The groups are shells around one centre, one inside the other: the same stretched ball of 6 dimensions in 9 sizes.
(in the rows, 128 means zero)
Known rows, each followed by its group:
[105 128  72  97 101 110 131 149 136  95 176 122  91] : H
[119 134  82  92 114 159 110 179  93 138 159 138 135] : D
[ 93 137  93 114  92  92 138 147 163 106 170 110 105] : F
[ 88 103 101 131 127  87 142 127 182 112 162  96  81] : T
[ 93 108 101  49  99 133 115 179 109 118 147 158 129] : D
[ 97 106  77 156 141  93 140 117 179 110 174  81  63] : N
[ 78 122  61 123 123 121 101 156 139 120 154 115 109] : Q
[111  99 126 134 122  80 177 118 188 118 183  84  70] : F
[ 84 125  79  74  84 104 125 162 135  95 168 136 107] : Y
[117 100 127  60 112 125 139 160 127 118 150 144 112] : N
[110 127 107  86 107 134 122 169 122 130 151 136 132] : L
[ 99 125  68 164 149 124 109 138 155 133 154  90  99] : Y
[108 108  99 158 137  83 159 110 192 111 178  75  62] : L
[ 98 132  68 124 134 149  89 167 118 138 141 124 131] : Q
[ 90 110  86  75  94  96 138 149 145  88 171 131  87] : Q
[100 136  84  36  73 139 110 191  90 104 158 169 139] : T
[ 95 114 104 141 131 102 134 135 173 130 156  95  99] : Y
[ 80 123  87 131 118  93 121 138 175 110 151 103  99] : Q
[ 97 113  96  98 107  91 141 137 164  92 164 117  84] : H
[ 98 119  99  49  96 129 111 175 114 106 142 160 128] : D
[105 113  76  73  97 114 138 155 123  93 182 134  87] : F
[105 122  82 179 146  98 136 117 184 123 169  71  77] : H
[109 113 122 131 123  91 154 127 182 118 162  95  90] : D
[112 131  64 170 140 118 129 131 155 126 179  80  84] : H
[107 110  93  86 104 121 144 158 124 118 181 125  99] : T
[ 88 118  97 117 119 112 120 151 154 127 150 114 114] : Y
[109 124  78 125 116  94 142 128 164  91 177 101  72] : Q
[114 125  73 178 133  89 157 110 184 109 196  64  57] : T
[ 97 119  91 125 110  97 145 139 162 113 178 100  89] : P
[ 81 121  76  68  98 141  99 186 101 126 151 151 137] : N
[ 80 114  89  60  88 102 122 161 138  90 155 146 106] : D
[ 98 132  68 126 102 106 139 146 146 110 189 102  91] : T
[106 119  67 165 169 157  93 151 127 159 144  97 115] : F
[104 123  78  66 109 151 100 180  95 119 147 154 130] : L
[119 126  93 193 144  93 159 109 192 128 186  56  69] : T
[112 128  86  61 102 160 105 190  82 131 153 158 142] : L
[107 145  52  91 106 156  94 181  89 121 161 142 131] : F
[109 128  64 151 142 146 111 154 124 146 167  99 110] : P
[114 106  99 149 144 110 147 126 165 129 172  86  79] : P
[102 113 107  98 100  88 155 137 165  99 175 113  85] : P
[122 112 128 123 121 107 161 137 161 132 172  99  97] : D
[104 119  75 137 134 140 121 157 125 147 171 103 110] : L
[121 118 102 160 140 103 152 120 175 125 173  79  78] : Y
[121 128  96 164 123  92 165 119 179 118 192  72  73] : N
[ 73 137  60 107  89  94 117 152 153  91 169 119 100] : N
[132 114 106 142 138 129 153 139 141 145 181  91  94] : L
[ 84 124  80  73  96 122 108 172 122 109 152 144 123] : P
[ 94 125  73 117 126 145 102 169 116 143 154 122 128] : H
[ 97 131  58 131 117 112 121 143 146 105 174 105  89] : P
[ 79 128  85 110 107 118 110 165 141 129 152 122 127] : F
[125 107  89 168 156 125 147 126 153 143 182  76  77] : Q
[108 103 124  93 111 100 155 142 158 115 166 117  95] : Y
[117 109 120 125 126 100 156 131 169 122 167  98  88] : H
[122 136  59 177 142 125 133 131 148 129 187  75  82] : N

New rows, each followed by its group:
[ 80 118  92  66  85  96 126 159 146  91 157 140 107] : L
[ 94 128  92  62  83 116 124 171 124 102 160 147 121] : P
[ 97 114  89 152 141 115 127 138 161 138 160  91  98] : P
[112 107 109  95 106  89 161 132 163  94 178 113  75] : D
[127 104 100 118 144 157 132 161 108 158 169 114 113] : N
[ 94 116 103 134 121  86 141 128 184 110 160  95  88] : Y
[ 83 125  82 121 109  93 125 141 167 104 160 108  96] : H
[112 109 106  79 116 125 129 156 130 114 152 136 107] : L
[ 87 134  81 141 116  95 121 138 173 111 157  98 101] : T
[113 126  68 140 142 153 109 159 114 148 164 107 115] : P
[108 119 103 121 112  89 153 129 172 102 173 100  82] : P
[ 96 129  85  47  75 120 123 176 111  95 165 156 120] : Y
[102 111  98 178 139  84 159 112 196 127 183  63  68] : T
[127 111 103 105 128 140 139 155 120 136 169 119 106] : H
[128 122  84 170 155 137 133 136 144 149 173  81  94] : Y
[105 110 102  81 119 131 119 162 125 122 146 138 117] : H
[112 139  61 110 111 143 114 167 107 123 175 123 115] : D
[103 118  88  96  92  80 159 132 164  79 189 111  68] : T
[115 100 103 140 151 122 138 133 154 137 160  96  89] : D
[ 84 128  86 100 109 136 101 177 121 139 146 132 141] : F
[105 121  88  50  97 162 108 197  75 137 157 162 146] : T
[ 96 130  86  83  81  98 141 155 143  93 178 127 100] : L
[100 119 114 121 103  67 162 121 196  92 172  96  77] : N
[ 94 133  68  60  85 132 109 180 101 103 164 153 123] : Y
[ 89 110 106 128 110  58 159 113 207  86 169  90  64] : F
[109 115  83  88 106 119 138 154 125 106 178 126  93] : Y
[122 119  90 109 131 149 121 162 112 138 160 123 116] : P
[104 143  59  92  97 138 110 173 105 112 171 135 120] : Q
[ 95 133  69 108 101 117 123 158 131 111 175 119 106] : P
[122 120 100 103 125 140 127 159 121 133 158 124 115] : P
[103 109 110  94 107  91 150 137 165  98 165 117  86] : H
[115 129  76 186 143 104 145 118 176 127 185  64  74] : L
[131 109 108 142 146 142 146 147 131 159 176  94 104] : Q
[ 94 114 102 167 135  71 150 108 211 108 165  71  69] : N
[118 106 114  67 106 126 143 161 122 117 165 139 108] : Y
[110 107 112  65 114 143 121 174 109 133 147 148 129] : Y
[ 91 112  87  81 107 113 122 157 136 104 157 134 104] : P
[130 118  95  86 110 137 144 160 110 120 180 129 102] : T
[ 90 120  69  90 106 121 115 161 125 107 164 132 105] : P
[134 127  93 160 136 130 152 139 141 147 189  82  95] : F
[135 109 116 132 145 140 145 146 133 153 167 101 106] : D
[112 132  64 159 135 119 127 135 150 122 176  88  87] : H
[ 90 110  84 138 135 108 124 137 162 122 159  99  91] : Y
[ 90 131  59 126 124 138  99 164 122 131 158 117 119] : H
[113 126  83 205 142  79 164 100 205 119 194  45  55] : F
[124 114  91  84 120 156 126 172  94 137 169 136 118] : D
[107 109 112 135 120  87 163 125 180 116 179  88  78] : Y
[109 127  77 147 129 127 131 147 139 138 178  94 101] : P
